There are 4 nested groupings, the coarsest first. Each group lies inside one group of the grouping before and may be the whole of it. The rows also spread widely along 13 directions, which tell nothing about the answers.
Some rows, each with its group in each grouping after it:
15,-40,-12,14,-4,10,-4,-14,-5,19,-16,13,-19,6,-24,16,-28,11,-7,-5,18,-17,1,4,7,-24,-32,-2,-28,32,7	res Z115 Z996 vupod
-5,-1,4,-24,-7,0,-16,-9,-14,2,8,-19,-5,-1,-13,5,18,-2,-17,8,10,-14,16,-30,-14,-7,-1,-1,-8,-1,10	res Z480 Z261 regu
-10,40,-1,-21,-5,-1,4,-3,-5,-27,8,-5,-5,-17,-6,-4,-8,-7,25,20,1,-5,23,-18,12,-7,24,7,1,-8,-12	res Z115 Z381 pivo
1,1,6,8,-3,2,-11,4,0,-9,3,-8,3,-16,8,-4,19,7,0,3,16,6,-5,1,-6,5,-4,0,-2,-8,-2	res Z115 Z996 Libo
-1,10,2,5,1,4,-2,2,-2,12,0,-8,0,-7,6,1,11,8,12,4,8,8,1,-2,-2,4,-3,-7,-9,-5,-3	ravif Z278 Z612 siv
-3,-17,3,7,3,1,-15,5,6,-4,3,2,-9,-12,-3,-6,-6,12,-2,9,14,-2,9,-6,3,-19,-17,5,-6,20,20	ravif Z425 Z892 nitul
4,20,-3,31,-4,-3,5,5,-1,13,-3,3,6,-11,17,-8,-8,17,23,16,7,8,-6,10,7,6,-2,-10,4,0,-6	ravif Z425 Z780 Moni
0,12,1,-1,12,-4,-3,5,14,-11,9,5,6,-3,6,-7,7,-4,7,6,-5,6,10,-2,-1,9,6,12,-2,-10,4	ravif Z278 Z612 sopas
-7,7,-15,13,1,15,-9,3,5,-18,-5,15,3,-1,-17,-3,-7,-12,6,0,-14,-5,3,1,-1,-11,8,12,-6,2,3	res Z115 Z381 gizu
-12,-6,-2,3,-8,18,-19,-4,-9,11,-4,-20,4,-1,-4,11,32,6,-7,-6,7,2,-2,-21,-26,6,-8,-13,-10,1,11	ravif Z153 Z809 Tid
10,8,9,-7,-9,-8,-10,0,7,-17,2,-18,3,-1,-3,13,8,2,4,7,22,0,-2,-7,-14,11,15,5,-8,2,5	ravif Z425 Z885 roko
14,19,4,22,-9,-6,-12,8,12,-7,1,0,9,4,6,-8,12,2,10,17,-2,4,4,20,-13,-6,8,21,-13,-4,-8	ravif Z153 Z784 Sok
-8,10,-2,-3,22,9,10,5,9,-14,-7,12,2,4,6,18,5,-16,13,-12,-1,16,-19,-2,0,46,14,-15,-1,-7,7	ravif Z153 Z384 zaru
6,-6,0,13,13,2,1,9,8,-2,-4,13,0,-10,2,-2,-7,1,7,5,-4,10,-11,18,12,-3,-7,-6,-3,-2,8	ravif Z153 Z784 gipub
15,5,-2,18,10,3,11,-1,-12,26,0,5,3,4,11,10,1,5,8,2,9,21,-12,12,5,26,-6,-5,-16,-8,-10	res Z480 Z261 vot
-13,-19,-13,7,2,8,-6,5,10,1,-20,14,-11,-4,10,-3,7,1,14,-14,1,-4,-8,15,4,-5,-13,-6,-6,7,-6	res Z480 Z656 Dem
24,-27,-1,27,2,13,-3,12,11,-2,-21,9,-2,-5,0,17,1,-1,13,-26,18,16,-44,47,1,1,-10,-5,-27,1,-14	res Z115 Z290 Zepi
-20,-19,-2,-17,1,21,-16,-7,-15,-10,2,-24,-8,-43,-13,1,5,17,1,3,28,-1,0,-36,5,-11,-10,-27,11,5,17	res Z480 Z542 vasup
20,-25,-2,3,9,-14,18,0,3,25,2,3,11,-3,12,4,-5,11,-1,2,2,12,-18,15,8,18,-21,-11,-1,-12,3	ravif Z425 Z780 venid
5,5,-2,2,-5,3,-8,-4,0,-1,9,-12,12,-9,-5,-6,9,9,4,16,-1,4,13,-11,-11,-3,-1,10,-3,-5,3	ravif Z153 Z809 zod
-10,-21,-2,-7,13,6,-30,5,26,-42,14,-1,12,-23,-19,-22,11,-5,-18,2,-4,-10,13,-23,-12,-12,-2,22,16,-3,34	ravif Z278 Z612 siv
6,-8,-6,9,17,7,3,9,-1,12,3,12,6,3,-2,4,-2,-4,0,-5,-7,15,-9,11,5,3,-11,-1,-11,-4,11	ravif Z425 Z780 Moni
9,-1,2,-2,-2,-3,2,-5,0,9,-5,-6,-4,-8,1,4,3,6,6,5,7,-4,0,5,5,0,-8,-8,-9,-4,-2	ravif Z153 Z784 gipub
-10,-15,-7,-4,-10,8,-16,7,11,-20,-26,10,-17,4,-19,5,0,-20,-3,-19,-11,-26,-14,15,-1,-33,1,-5,-10,2,2	res Z115 Z381 pivo
4,-30,-6,9,16,11,-3,7,9,-6,-5,13,0,-8,-12,7,-15,-1,-1,-9,2,8,-18,6,7,1,-13,-5,-4,10,22	ravif Z425 Z892 nitul
-1,-21,5,-26,0,-13,10,0,-10,5,16,-10,-5,-11,4,8,-14,18,9,25,18,20,10,-18,7,-9,-14,-5,-10,14,6	res Z115 Z381 pivo
23,-11,1,17,1,0,5,-4,4,15,0,-14,13,-32,8,-7,10,22,12,0,17,11,-19,14,5,13,-17,-12,4,-23,-10	ravif Z278 Z612 sopas
4,-11,-10,16,5,9,-1,6,-1,9,-14,12,-2,-5,-2,1,-1,0,10,-7,-1,5,-18,23,7,-6,-9,-8,-9,-5,-7	res Z480 Z656 Dem
-8,-12,-5,1,6,-7,-1,15,15,-20,9,14,12,-11,13,-16,-2,2,11,15,-9,14,-2,6,2,-12,-1,10,7,-1,3	res Z115 Z290 Zepi
-4,-45,8,-53,29,-24,27,12,19,5,2,10,-15,2,34,15,5,-1,18,-11,2,31,-10,15,21,16,-24,-10,-18,0,-1	ravif Z153 Z384 zaru
-11,-14,-4,-10,0,15,-9,8,-8,3,6,-12,4,-21,-9,-3,9,6,7,0,1,12,-1,-9,0,-28,-11,-7,-7,-1,10	ravif Z425 Z780 venid
-2,0,5,-17,17,-3,12,1,10,-17,-6,1,-6,-30,8,0,-3,-3,14,-3,4,1,-11,1,23,17,2,-22,14,-16,4	ravif Z153 Z784 gipub
-24,-28,-2,-37,5,-5,2,12,4,10,-8,1,-13,-14,12,-11,17,-2,5,-2,-25,-2,0,7,15,-40,-22,-20,1,-13,3	ravif Z153 Z784 Sok
-9,34,-2,16,-9,-1,3,3,-6,14,0,-10,6,-9,20,-6,12,15,26,19,2,10,3,-5,-5,7,7,-13,2,-10,-13	ravif Z278 Z612 sopas
9,-29,6,-30,-4,-9,-4,-2,0,-5,-5,0,-14,21,-15,29,-7,-9,-13,-4,10,-10,-3,-4,-7,-10,-5,-2,-27,15,9	res Z115 Z996 vupod
13,15,-8,6,-13,-17,2,-6,10,3,-8,3,2,-5,-4,-19,-7,1,4,15,-14,-31,11,13,11,-22,-1,8,8,-18,-11	ravif Z425 Z885 roko

New rows, each followed by its group in each grouping:
-34,0,-2,-21,-11,13,-19,1,2,-22,0,-19,-8,-18,1,2,16,9,18,9,15,1,19,-36,-13,-14,5,-7,-4,25,13	ravif Z153 Z784 gipub
5,13,6,12,11,-4,-3,-7,1,4,3,9,-11,8,-2,4,-6,1,-6,14,13,-6,18,-9,1,12,-7,8,-13,13,13	ravif Z153 Z384 zaru
-7,10,16,-14,8,-12,-9,12,7,-17,6,-4,-5,-7,12,-2,12,-4,-2,6,8,0,2,-5,-1,4,6,-5,3,-5,16	ravif Z425 Z780 Moni
-5,-20,-21,5,-10,2,-1,-1,-3,20,-16,8,8,12,-4,-2,7,-2,-1,-3,-24,-11,-15,11,-7,-11,-10,-12,2,-12,-5	res Z480 Z656 Dem
-7,-20,-8,-4,3,2,-7,0,13,-9,-4,11,-4,9,-6,7,-10,0,3,5,-1,-1,11,-8,-4,-7,-7,8,-14,26,17	ravif Z153 Z784 gipub
7,5,2,-4,3,-5,0,2,11,-5,-5,0,0,7,-1,10,1,-5,8,-2,3,-1,-5,5,-3,12,9,0,-10,-4,0	ravif Z278 Z612 siv
2,-3,0,11,1,5,-12,9,9,-27,2,2,9,-19,-4,-8,2,-1,4,5,4,5,-13,5,-4,-7,7,4,5,-6,4	res Z115 Z290 Zepi
5,-35,3,-19,17,-14,2,16,16,-17,-1,23,-12,6,-4,4,-16,-15,-6,-3,-11,4,-8,22,15,-21,-12,8,-14,3,12	res Z115 Z381 pivo
-1,-8,2,-17,3,-17,11,6,7,3,-6,3,-11,-6,25,-1,5,3,18,3,7,6,-5,12,13,6,-4,-8,-5,-6,-14	res Z480 Z261 regu
11,5,-5,5,-16,-15,-1,-5,8,-1,2,2,7,9,5,-8,1,4,4,16,-1,-12,14,6,-7,-8,-1,20,-9,0,-13	res Z115 Z290 Zepi
-14,-13,-8,2,-11,10,-22,9,5,-11,-2,-5,2,-2,0,-3,14,5,10,6,5,6,0,-2,-16,-19,0,8,-10,11,2	res Z480 Z542 vasup
-19,3,-7,3,10,2,0,9,11,14,-20,23,-18,17,19,0,19,-15,1,-21,-18,-9,2,20,7,-4,-12,-4,-13,-2,-2	ravif Z425 Z885 roko
3,-34,4,-22,3,0,-9,-4,8,-10,-1,-9,-6,-2,-13,15,-3,2,-9,-2,12,-4,3,-15,-8,-4,-11,-1,-12,16,22	ravif Z153 Z809 zod
23,-28,-2,-24,-6,-1,6,-6,14,-19,-8,-21,6,-35,-14,6,1,7,23,-10,19,1,-25,11,9,-2,-3,-11,0,-18,-13	ravif Z153 Z384 zaru
16,-17,-7,-8,-12,-6,-4,-8,9,5,-1,-6,7,13,-10,8,4,1,-2,-5,3,-11,4,2,-14,-2,-7,16,-19,2,0	ravif Z425 Z780 venid
-16,20,5,-5,18,2,4,12,-8,13,-5,14,-11,19,11,8,9,-18,-4,0,-24,6,2,3,5,4,3,-14,-10,-10,10	ravif Z153 Z809 zod
19,14,13,-6,13,-10,13,0,-3,4,-6,1,-11,-17,-1,4,-11,-5,2,-3,8,-10,-12,17,27,4,-1,-17,-1,-24,-3	ravif Z425 Z780 venid
10,9,-1,18,-8,-6,2,7,2,7,-14,5,-2,-6,1,-3,-13,5,16,6,1,-6,-13,24,10,-19,0,-8,-5,-4,-8	ravif Z425 Z780 venid
0,22,4,3,14,-1,3,-3,-2,5,8,8,-2,17,4,12,0,-7,-3,3,6,3,18,-12,-3,26,4,11,-16,7,12	ravif Z425 Z780 venid
-8,-5,-17,-1,-10,12,-11,-15,-8,-6,11,-14,15,-9,-17,-1,-3,14,0,20,10,-5,17,-39,-15,6,2,5,7,10,12	res Z480 Z542 vasup
-2,26,0,14,-18,-5,1,1,-3,15,-9,-9,-2,-2,21,-5,10,16,27,19,2,1,7,8,-3,-4,1,-6,-8,-2,-20	ravif Z153 Z809 zod
13,2,13,-33,-1,-19,10,-10,1,11,4,-23,-5,-9,16,8,23,7,2,-2,20,-3,7,-4,4,19,-8,-5,-7,-20,-11	ravif Z425 Z885 roko
4,0,7,-10,-5,-6,-13,6,7,-13,7,-10,13,0,9,-2,40,-9,-7,-3,-4,2,-6,6,-19,7,4,11,-6,-27,-8	res Z115 Z996 vupod
-13,-3,-8,-5,-14,-12,5,0,6,-1,-17,9,-8,8,13,1,-2,1,13,6,-7,-16,-2,1,0,-6,0,-13,2,2,-10	res Z115 Z996 vupod
-6,-8,4,-14,13,-5,-7,5,12,-17,9,-1,7,-19,3,-14,16,-4,-9,7,-9,0,6,-7,2,-1,-5,2,11,-16,17	ravif Z153 Z784 gipub
-9,-2,-6,0,-6,-2,-7,-3,0,4,-1,-3,-2,-4,9,-8,10,9,5,10,6,-5,11,-10,-5,-3,-6,3,-1,3,-2	res Z480 Z261 vot
-2,3,-10,-9,-8,-9,8,-4,19,-12,1,-10,18,-10,15,-4,9,10,29,7,3,7,1,-10,-9,24,10,1,10,-10,-12	ravif Z278 Z612 sopas
25,11,2,22,-13,-6,5,-6,-9,20,-7,-7,2,-8,4,1,2,13,6,10,14,-6,-12,19,4,-1,-7,-8,-10,-15,-22	res Z115 Z290 Zepi
15,1,0,-17,-11,-11,11,-25,-7,16,-8,-21,-10,-10,-11,15,-13,14,3,7,21,-25,5,-21,6,10,-4,-25,0,-5,-3	ravif Z278 Z612 sopas
6,-4,6,12,4,-4,-2,7,0,2,2,1,2,-2,3,6,-9,9,3,19,7,13,-8,2,-1,2,-3,-8,-6,10,15	ravif Z153 Z784 gipub
3,8,-3,12,-9,11,-7,-9,-8,7,-4,-13,3,-8,-8,4,2,12,5,11,9,-4,4,-13,-10,2,-2,-8,-4,4,4	ravif Z153 Z809 zod
-9,7,-2,-5,1,4,-4,4,-5,-9,3,2,-1,-9,-5,-3,2,-5,2,8,-4,-2,3,-6,2,-14,4,-4,-1,-5,2	res Z115 Z290 Zepi
1,-5,-3,13,-13,-7,-2,13,19,-12,-19,3,-2,-15,14,-9,-7,12,33,12,0,1,-17,28,5,-22,2,-8,3,4,-12	ravif Z153 Z784 Sok
-11,23,-2,13,-8,3,-12,1,9,-10,-16,8,-12,5,0,-2,3,-6,9,6,-3,-19,10,2,-3,-10,9,0,-7,10,2	ravif Z153 Z784 gipub
13,8,-3,-11,-5,2,4,-6,-8,10,-2,-4,-9,4,-14,14,-14,1,14,2,12,-7,12,-1,8,-12,0,3,-25,10,-5	ravif Z425 Z780 Moni
-14,24,-6,-4,-4,2,-1,-6,-4,-2,-4,-2,-3,-1,-6,0,-2,-5,3,5,-4,-20,13,-21,0,2,9,-8,6,-2,8	ravif Z425 Z780 venid
5,17,-6,-4,2,1,3,-6,12,-15,-12,8,-10,-14,-15,-4,-19,-7,17,0,-2,-25,7,1,18,-7,11,-2,3,-7,-6	ravif Z278 Z612 siv
-3,-28,4,-19,-11,-13,-9,-6,1,7,2,-22,10,8,2,11,26,5,-24,7,1,-6,-9,-20,-27,14,-10,-18,5,-7,21	ravif Z153 Z784 gipub
-6,14,-9,13,-13,5,-5,2,4,4,-20,0,-1,6,-3,6,3,-3,14,-3,-8,-13,-12,5,-8,-5,10,-17,-2,-5,-5	ravif Z278 Z612 sopas
-14,-24,-22,-12,-8,25,-12,4,-12,-5,10,-16,25,-17,-23,-4,11,4,11,6,-12,19,-9,-22,-15,-24,3,-2,2,-7,6	res Z480 Z261 vot
12,5,9,12,-3,10,-23,-2,-8,-6,12,-22,10,-12,-25,6,5,7,-12,15,19,2,-1,-19,-19,-3,5,1,-6,0,20	ravif Z278 Z612 siv
0,0,5,-12,-17,0,-21,-13,0,-29,8,-23,0,-28,-16,-4,5,12,-3,17,28,-20,18,-33,-11,-12,3,5,7,5,7	res Z115 Z996 vupod
0,-5,7,1,-2,-3,-11,6,15,-2,-19,1,-14,6,10,6,18,-5,3,-13,5,-10,-6,16,-5,-2,-6,-4,-16,0,-2	ravif Z153 Z809 Tid
-17,15,7,10,13,4,-12,9,1,-12,-14,14,-12,19,8,18,10,-19,-8,-9,5,-2,-13,-1,-12,31,15,-15,-5,5,16	res Z480 Z656 Dem
-15,33,0,7,-13,7,3,-8,-9,-5,-10,-9,-16,-12,12,12,-3,13,31,9,31,-1,10,-19,2,20,10,-15,-7,17,-14	res Z115 Z381 pivo
-11,14,2,-1,4,-4,5,3,0,-6,-11,9,-15,-3,10,3,-3,-7,7,2,0,-7,-2,2,12,5,2,-14,1,-4,-2	res Z115 Z381 pivo
-1,-11,-3,-17,5,-8,4,1,17,-10,-11,11,-15,11,-5,13,-21,-6,13,-1,3,-10,4,0,7,-3,4,-1,-13,18,6	ravif Z278 Z612 siv
-5,27,-1,8,2,2,6,-2,-7,5,-2,6,-4,2,13,5,6,-1,14,7,4,4,6,-3,3,17,5,-5,-9,-5,-12	res Z115 Z996 vupod
21,-40,17,-55,18,-30,12,3,14,-4,-8,5,-23,9,3,20,0,-20,-16,-18,6,-10,-17,21,18,5,-10,-9,-18,-15,0	res Z480 Z261 regu
-3,-4,9,-12,9,-2,0,4,3,-5,-3,-2,-10,-5,6,11,-2,1,6,4,9,6,-1,-5,4,5,-1,-12,-7,5,11	ravif Z153 Z809 zod
-11,-1,0,26,7,10,-28,1,6,-7,-5,5,-5,-31,4,-32,26,4,-16,-3,4,-19,6,4,2,-13,-20,2,15,-15,9	res Z480 Z656 Dem
